Every row belongs to one group in each of 4 separate groupings. Each group adds its own fixed numbers to the row, and there is some noise. The rows also spread widely along 13 directions, which tell nothing about the answers.
Some rows, each with its group in each grouping after it:
[175, -124, -31, 99, -57, 58, 17, 104, -44, 107, 105, -92, -53, -386, 320, -152, 76, 46, 131, 376, -59, -184, -15, 103, 17] | z_81 z_871 (0) pum
[-331, 5, -31, 110, 123, -15, -137, -261, -84, -34, 90, -62, 174, -30, 28, 40, -154, 93, 307, -125, 312, 216, 13, -29, 43] | z_493 z_962 (3) pum
[26, 139, -120, -309, 97, 80, 133, -206, 32, 133, -73, -43, -67, 106, 32, 41, 46, 61, -55, -129, -365, -178, 82, -83, -199] | z_744 z_953 (5) Meziv
[122, -207, 210, -41, -148, 28, -174, 290, -105, 55, 62, 148, 146, -247, -151, 111, -33, -139, -268, -188, -136, 186, -124, 58, -8] | z_386 z_962 (5) rur
[-101, -48, 111, 83, -33, -11, -32, 34, 127, 21, 123, -180, 96, -252, -22, -17, -106, -49, 236, 328, 94, -359, 11, -38, -10] | z_493 z_871 (0) Meziv
[-152, -30, -29, -109, 165, -70, 8, -8, 5, 128, -15, -240, -74, 13, 212, -38, 21, 246, 168, 243, -223, -361, 227, -8, -40] | z_386 z_953 (4) rur
[-49, 100, -65, -66, 90, -142, 162, 89, -89, 288, -128, 6, -117, 74, -49, 291, -110, 112, -139, -187, -19, 200, 31, 38, 207] | z_570 z_953 (2) pum
[-56, 219, -140, 177, 21, -12, 69, -185, 63, 97, 57, -5, 71, 14, -81, 28, 8, -131, 282, -133, 360, 249, 27, 187, 113] | z_570 z_962 (2) rur
[129, -53, 153, -103, -76, 266, -58, 112, -88, 34, 161, 164, -21, -243, -54, -91, 201, -111, -102, 15, -280, -176, 176, 130, -55] | z_105 z_962 (1) Meziv
[-175, 10, -82, 334, -39, 265, 98, 66, -33, -196, 126, 110, -55, 219, -161, -136, 133, 56, 77, -254, 299, 80, 124, -96, 53] | z_81 z_953 (3) rur
[125, -126, 88, -23, -279, -43, -67, 472, 209, 276, 10, -29, 14, -260, -179, 238, -71, 16, -253, 5, 41, 10, -302, -5, 35] | z_744 z_962 (4) Meziv
[-25, -98, -211, 148, 7, -67, 214, 257, 120, 142, -141, -26, -120, 134, 84, -35, 68, 278, -95, 31, 73, 24, -103, -172, -31] | z_105 z_953 (1) rur
[42, -137, -137, 171, -211, -120, -143, 119, 42, -139, -273, -87, -70, 136, 158, 5, 8, 204, -133, -26, 170, 357, -235, 42, 145] | z_386 z_871 (1) pum
[-69, -26, 134, -263, -74, -17, -261, 9, 65, -69, 14, 36, 131, 88, -241, 32, -16, -88, -6, -294, -106, 12, 9, 115, -175] | z_570 z_962 (4) pum
[-100, 63, -404, 151, 109, -180, 86, 103, 16, 262, 81, -288, -230, 14, 169, -177, 108, 291, 58, 71, 55, 0, 31, -61, -46] | z_493 z_871 (4) pum
[-146, 71, 121, 27, -63, 227, 105, -37, 169, -204, 93, -112, 175, -109, -157, 43, -174, -178, 101, 128, -29, -325, 69, -119, 1] | z_105 z_871 (5) Meziv
[-159, -207, 226, 36, -98, 158, -125, 115, -86, 304, 236, -133, 65, -413, -33, 164, -153, 317, -86, 43, -42, -214, -101, 33, -84] | z_386 z_871 (2) pum
[-122, 21, -110, 139, 0, -46, 119, 205, 162, -152, -41, -298, -100, 158, 44, -81, 16, 70, 19, 250, -76, -271, 130, -138, 100] | z_386 z_871 (4) rur
[-14, -61, 145, -161, -204, 391, -63, 122, 156, -59, -76, 3, -84, 55, 67, 54, 74, 197, -51, 122, -208, -419, 73, -26, 48] | z_386 z_962 (4) rur
[12, -41, 269, -27, -12, -95, -182, 75, -177, -175, 135, -16, -23, -71, -320, 3, 52, -169, -223, -8, -243, -42, 182, 111, -137] | z_493 z_962 (1) pum
[74, 133, -25, 15, -241, 111, -146, -18, 251, 320, 93, -176, -101, -112, -136, 35, 96, 163, 201, -9, 245, -212, -35, 275, -106] | z_81 z_962 (1) rur
[-69, -66, -31, 236, -219, 42, -88, -147, -150, -21, -34, -86, -165, -22, -65, -43, 87, 372, -176, -99, 206, 357, -200, 218, -136] | z_570 z_871 (1) Meziv
[-262, 93, -154, -17, 218, 221, 139, -147, -126, -329, 72, -41, 30, 219, 133, -220, 57, -27, 147, -93, -203, -119, 336, -195, 116] | z_570 z_871 (0) pum
[-36, 44, -138, -34, 14, -93, 70, -163, 50, -117, -152, -169, -148, 211, 52, -157, 86, 170, -25, 68, -134, -37, -17, 47, -265] | z_570 z_953 (5) Meziv
[-389, 59, -102, 83, 53, 271, -134, -255, 8, 123, 247, -81, 81, 77, -51, -81, 61, 295, 303, -353, 233, -23, 105, -11, -109] | z_386 z_962 (2) rur
[80, 21, -343, -16, 187, 37, 146, 131, -40, 39, 70, 277, 18, 117, 130, -271, 318, -236, 123, -251, -68, 86, 212, -79, 96] | z_105 z_871 (1) Meziv
[223, -6, -130, 188, -86, -118, 111, 107, 213, 230, 69, -166, -45, -279, 119, -122, 57, -33, 168, 349, 148, -99, -172, 153, -165] | z_81 z_962 (3) rur
[247, -103, 55, 19, -107, 44, -202, -74, -39, -27, -33, 310, -10, 67, -15, -159, 277, -113, 173, -165, 162, 148, 9, 297, -146] | z_81 z_953 (2) rur
[136, -36, -45, 203, 26, 25, 30, 75, -229, -135, 14, 27, -186, -44, 175, -163, 272, -33, -63, 197, -146, 16, 279, 178, 183] | z_386 z_871 (1) rur
[-184, -181, 54, -3, 99, -168, -32, 20, -95, -44, -270, -53, -155, 200, 197, 114, 29, 408, 12, 223, 17, -55, 65, 46, 46] | z_105 z_953 (5) Meziv
[18, 181, -147, -227, -34, 164, 110, 3, 144, 41, -126, 34, -190, 365, -89, 33, 158, 62, -74, -229, -172, -173, 107, -44, -23] | z_81 z_962 (5) Meziv
[-83, 18, 14, -89, 56, -157, -150, -173, 64, -222, 54, -217, 27, 195, -235, -246, 103, -46, 64, -67, -201, -173, 149, 120, -433] | z_570 z_871 (1) rur
[113, -100, 109, 57, 80, -108, 218, 47, 121, -265, -162, 387, 107, 221, -125, -34, 128, -344, 59, 166, 96, -126, 11, -27, -86] | z_105 z_962 (1) Meziv
[-98, -101, -76, -82, 190, -160, 26, 366, -126, 288, -57, 188, -108, 211, -65, 162, 160, 172, -143, -297, -48, 123, 172, -35, 174] | z_105 z_962 (1) rur
[100, 149, -245, -27, -191, 156, -148, -417, 245, -190, -121, -115, -18, 176, 194, -298, 194, 8, 232, -70, 40, 121, -127, 131, -229] | z_386 z_962 (2) Meziv
[76, 66, -293, 8, -3, -78, 306, 371, 161, 220, -259, -61, -185, 143, 163, 161, 14, 159, -179, 68, -46, 89, -79, -157, 282] | z_105 z_962 (5) rur
[72, -125, 72, -111, 74, -497, -128, 402, 142, 45, 9, -114, -65, 70, -231, -40, 69, -158, -106, 193, -183, -265, 52, 52, -256] | z_493 z_962 (4) pum

New rows. What belongs after each?
[4, 140, 23, 31, 68, 24, 299, 99, 55, -155, 11, -113, 0, 49, -204, 33, -73, -278, -113, 145, -256, -262, 198, -229, 123] | z_493 z_871 (1) rur
[147, -38, 146, -325, -92, 122, -213, -10, 189, -108, 48, 8, 123, 48, -167, -183, 133, -203, 67, -95, -328, -350, 82, 52, -353] | z_81 z_962 (1) rur
[-60, 87, -90, 111, -142, -31, 112, 154, 81, 74, -186, -19, -327, 384, -227, 174, 101, 259, -177, -188, 204, 12, -10, 45, 64] | z_81 z_953 (5) Meziv
[-173, -100, -152, 218, 63, -338, -50, 81, -93, -32, -97, -373, -41, 26, 91, 16, -82, 316, -108, 63, 66, 348, -88, -91, 26] | z_744 z_953 (1) rur
[125, -130, 228, -31, -133, -98, -32, 119, 2, 61, -64, 120, -233, 101, -291, 46, 209, 136, -224, 128, -87, -204, -43, 176, -360] | z_493 z_962 (4) rur
[190, 7, -156, -99, 134, -350, 122, 50, 101, 228, -124, -81, -147, 154, 44, -28, 145, 20, 58, 104, -126, -138, -4, 99, -199] | z_81 z_871 (2) rur
[-34, 81, 52, -46, -315, 182, -251, 45, 11, -5, -100, -270, -309, 139, -109, 122, 47, 404, -195, -158, -44, -27, 70, 167, 84] | z_81 z_953 (1) pum
[-165, -127, 45, 182, -29, 37, -145, -145, -1, -372, -164, 66, 139, 218, 118, -58, 24, 50, 208, 28, 283, 169, -7, 11, 110] | z_386 z_962 (1) rur
[13, 30, -119, -74, 132, -103, 45, 168, -126, 367, 12, -116, -265, -66, 168, 34, 173, 271, -18, 163, -182, -140, 210, 237, 75] | z_570 z_962 (5) rur
[2, 22, -94, -17, -106, -8, -153, 129, 110, 353, 171, -258, 115, -394, -38, 0, -143, 20, 92, -96, 45, 29, -123, -3, -49] | z_493 z_953 (5) rur
[-17, 71, 27, 148, -258, 422, 107, -126, -62, -53, 70, 30, -18, -150, -58, 17, -97, 103, -88, -159, 111, 194, -125, -71, 47] | z_81 z_953 (4) pum
[41, -124, 84, 35, -111, -293, -323, 201, 133, 277, -30, -77, 4, -26, -118, 166, 37, 82, 141, -39, 260, -31, -65, 305, 5] | z_386 z_871 (2) rur
[110, -149, -123, 43, 187, -558, -17, 341, 41, -84, -107, -69, -20, 123, 77, -149, 81, -222, -13, 195, -120, 18, 68, -2, -70] | z_386 z_953 (4) pum
[194, -277, 15, 24, -41, -160, -220, 171, -43, 35, -32, 109, 17, -161, 235, -101, 103, 27, 119, 128, 82, 62, -130, 204, -64] | z_81 z_871 (3) pum
[21, 23, 116, 256, -108, 240, 119, 80, -130, -13, 175, 45, -65, -296, -64, 107, -13, -32, -74, 159, 96, -82, 90, 94, 138] | z_744 z_953 (5) pum
[-67, 27, 50, 214, 108, 4, 79, 7, -168, 38, 50, 140, 140, -140, 30, 161, -72, -204, 295, 24, 332, 126, 195, 70, 482] | z_81 z_871 (1) rur
[-94, 117, -119, 367, 31, 5, 175, -226, -33, 33, 70, 142, 26, 96, -171, 36, 64, -58, 158, -206, 483, 330, -38, 113, -28] | z_386 z_962 (3) rur
[-32, 128, 36, 27, -195, 265, 32, 47, 104, -14, -133, 129, -48, 95, -74, 295, -10, -23, 57, -146, 211, 19, 97, 88, 423] | z_105 z_871 (3) Meziv
[65, -125, 99, 133, -47, -154, -180, 313, -5, -2, -132, 268, -127, 194, -103, 140, 212, -32, 64, 20, 309, 49, 107, 239, 229] | z_493 z_962 (3) rur
[-269, -207, 64, -78, 150, 1, -164, 180, -122, 209, 1, 284, 76, 221, -86, 156, 42, 225, 169, -424, 250, 7, 110, -26, 99] | z_81 z_953 (5) rur
[-58, -16, 150, 95, -317, 257, -54, -49, 0, -356, -86, -195, -92, 85, -194, -8, -35, 198, -366, -72, -143, 208, -176, 7, -129] | z_570 z_962 (2) rur
[102, -96, -36, 350, -89, -72, -29, 110, 32, -53, 23, 320, -69, 126, -103, -92, 260, -125, 166, -13, 486, 20, 14, 237, 5] | z_386 z_871 (0) pum
[15, -121, -138, 48, -53, 53, 90, 186, 93, 386, -50, 269, 21, 6, 32, 137, 13, 170, -71, -278, 244, 199, -304, -64, -1] | z_386 z_962 (2) pum
[7, 88, -345, 74, 35, -157, 77, 150, 292, 115, -49, -87, 4, 156, 77, -169, 108, -57, 278, -37, 209, 11, 38, -49, 2] | z_105 z_953 (4) rur
[261, -92, -72, -107, 0, -182, 1, -82, 134, -131, -219, 275, 47, 233, 18, -140, 198, -272, 51, -76, -64, 38, -122, 89, -281] | z_386 z_871 (3) Meziv
[-231, -108, -68, 407, -108, 67, -138, 109, 51, -99, 141, -173, -90, -45, 58, -212, 131, 279, 232, 251, 421, -40, 9, 52, 13] | z_493 z_962 (4) rur
[-186, -25, 94, 144, 61, -238, 117, 169, 10, 260, 118, -183, 14, -190, -235, 214, -140, 109, -85, 105, 96, -65, -41, -7, -59] | z_105 z_962 (1) Meziv
[276, 198, -167, -48, -34, -265, 47, 31, 206, 124, -152, -162, -206, 40, 73, 21, 124, -138, 120, 268, -39, -206, 129, 312, 23] | z_105 z_871 (5) pum
[71, 86, 56, 15, -94, 234, 83, -211, -49, -298, 108, -27, -78, 22, -104, -216, 122, -105, -69, 66, -225, -106, 95, 38, -279] | z_81 z_962 (4) pum
[263, 13, 30, 206, -131, -38, 54, -146, 73, -245, -39, 183, -126, 122, -108, -248, 304, -229, 110, 173, 190, -14, -45, 252, -289] | z_81 z_962 (0) Meziv
[54, -146, 84, 4, 117, -480, -14, 234, -72, 219, -53, -25, 148, -227, -34, 254, -213, -145, -112, 92, 0, 198, -167, 66, 18] | z_386 z_962 (5) pum
[4, -77, 163, -21, 126, -219, -102, 163, -288, -122, -8, 164, -195, 228, -262, 147, 246, -68, -249, -158, -175, 34, 329, 193, 60] | z_744 z_871 (3) Meziv
[17, -243, 118, 78, -12, -91, -145, 143, -160, 195, -70, 320, -203, 57, 12, 85, 224, 309, -76, 14, 213, 84, -74, 220, -70] | z_493 z_962 (2) pum
[60, -76, -124, -186, -51, 275, -77, 126, -106, -82, -45, 346, 13, 180, 78, -100, 187, -58, -206, -497, -244, 281, 17, -146, 65] | z_386 z_962 (4) pum
[310, -25, 1, 123, -166, 38, 188, 250, 166, 67, -95, 221, -172, -2, -21, 28, 155, -110, -45, 254, 140, -199, -100, 166, -12] | z_81 z_962 (5) pum
[-18, 40, -261, -59, -18, 55, 76, 110, 54, 386, -8, -129, -77, -83, 170, 7, 31, 300, -52, -154, -41, 195, -146, -4, 39] | z_570 z_962 (2) rur
[198, 169, -80, 256, -134, -111, 201, 277, 190, 5, 21, -27, -299, 113, -277, -43, 214, -171, -78, 135, 133, -194, 169, 170, -35] | z_105 z_953 (0) pum
[104, -50, -66, -206, 125, -155, 27, -157, -97, 306, -126, 189, 134, -62, 174, 101, -24, 1, 169, -146, 3, 295, -136, 45, -44] | z_81 z_962 (4) rur
[-287, -254, 61, 8, 14, 80, -34, 277, -49, 328, 51, -168, -72, -155, 141, 164, -68, 629, -120, 55, -36, -90, -105, -104, 2] | z_105 z_962 (2) rur
[119, 255, -172, 178, -224, 116, -110, 122, 196, 84, 57, 136, -134, 133, -233, 4, 205, -212, 122, -279, 405, 146, 68, 213, 210] | z_493 z_962 (2) pum
[-35, 4, -104, -85, 58, -122, -270, -23, 88, -130, 56, -272, -63, 129, 77, -215, 214, 56, 214, 123, -173, -330, 264, 171, -171] | z_744 z_871 (5) rur
[159, -175, 64, 207, -81, -132, -71, 91, -30, -160, -72, 158, -5, -96, 65, -124, 146, -175, 100, 256, 208, 69, -71, 120, 36] | z_493 z_871 (0) Meziv
[180, 58, -355, -30, 21, -70, 88, 191, -30, 300, 17, 57, -199, -5, 105, -109, 235, 94, -175, -212, -137, 235, -18, 68, -87] | z_105 z_962 (5) pum
[-194, -178, 39, 212, -170, 113, -3, -164, 40, -256, -152, -238, 116, -183, 275, -31, -290, 348, 74, 347, 200, 124, -342, -67, -46] | z_570 z_953 (5) pum
[25, 235, -109, 104, -238, -9, 1, 23, 423, -46, -58, -334, -197, 224, -207, -24, 35, 29, 79, 145, 120, -426, 58, 139, -153] | z_386 z_953 (5) pum
[-19, 4, -111, 65, 7, -114, -28, 49, 244, -164, 36, -295, 140, -89, 145, -175, -91, -158, 196, 327, -30, -221, -35, -48, -98] | z_386 z_962 (5) pum
[-98, -198, 29, 447, -27, 136, 239, -11, -194, -93, 31, 354, -140, 12, 25, -109, 222, 217, 34, 200, 440, 52, -85, 130, -45] | z_570 z_871 (4) Meziv
[-110, -53, -100, -109, 336, -180, 162, 81, -318, 12, -96, 174, -17, 226, 79, 78, 96, -24, -67, -223, -238, 232, 292, -116, 198] | z_105 z_871 (4) rur
[-117, -120, 59, 178, 76, 36, 163, -165, -57, -61, -22, -32, -73, -95, 231, -89, 46, 220, 229, 502, 129, -303, 14, 108, -71] | z_570 z_871 (0) Meziv
[196, -100, 96, -103, 26, 31, -57, 75, -115, 275, -34, 253, 70, -220, 155, 93, 45, -71, 176, -3, 20, -5, 85, 154, 187] | z_81 z_953 (1) rur
[-249, -71, -9, -168, 175, 6, 48, -301, 30, -136, -301, 46, 19, 292, 332, 7, -17, 270, 359, 241, 45, -216, 78, -19, 23] | z_570 z_953 (4) Meziv
[280, 34, -43, -11, 105, -340, 149, 11, 81, 149, -130, 205, -39, 78, -86, 43, 158, -266, 115, 114, 52, -41, 26, 181, -161] | z_744 z_953 (4) rur
[36, -32, 185, 10, -8, -199, 170, -108, 249, -86, -188, -136, 107, -27, -87, 119, -200, -81, 140, 448, 11, -345, -98, 21, -265] | z_105 z_953 (5) rur
[-129, -191, 190, 22, 94, -189, -133, -29, -198, -57, 28, 111, 312, -245, -1, 182, -175, -139, 74, -26, 119, 350, -120, -17, 92] | z_744 z_962 (4) Meziv
[-74, 41, -122, -260, 134, -107, 103, -363, -17, 147, -219, -31, 35, 189, 91, 102, -104, 213, -60, -185, -207, 130, -150, -102, -268] | z_386 z_962 (1) pum
[-214, -75, 135, -252, 9, 64, -340, -217, -40, 4, -57, -154, 238, -107, 182, 165, -220, 139, 222, -95, -72, -57, 61, 28, 145] | z_386 z_871 (1) pum
[-27, -19, -174, 356, -138, 48, -84, 22, 9, -177, 92, -51, 74, -27, -10, -164, 66, -96, 85, -192, 299, 373, -59, 40, 88] | z_386 z_871 (3) rur
[19, -47, 229, -93, 9, -28, -195, -120, -122, 21, 35, 239, -3, 55, -206, 107, 129, -79, 36, -144, 11, -96, 157, 310, -184] | z_386 z_962 (5) pum
[79, 165, -196, 190, 29, -21, 311, -216, -72, -199, -85, -207, -172, -14, 230, -97, 17, 10, -48, 324, -135, 113, 60, -47, 16] | z_744 z_953 (4) pum
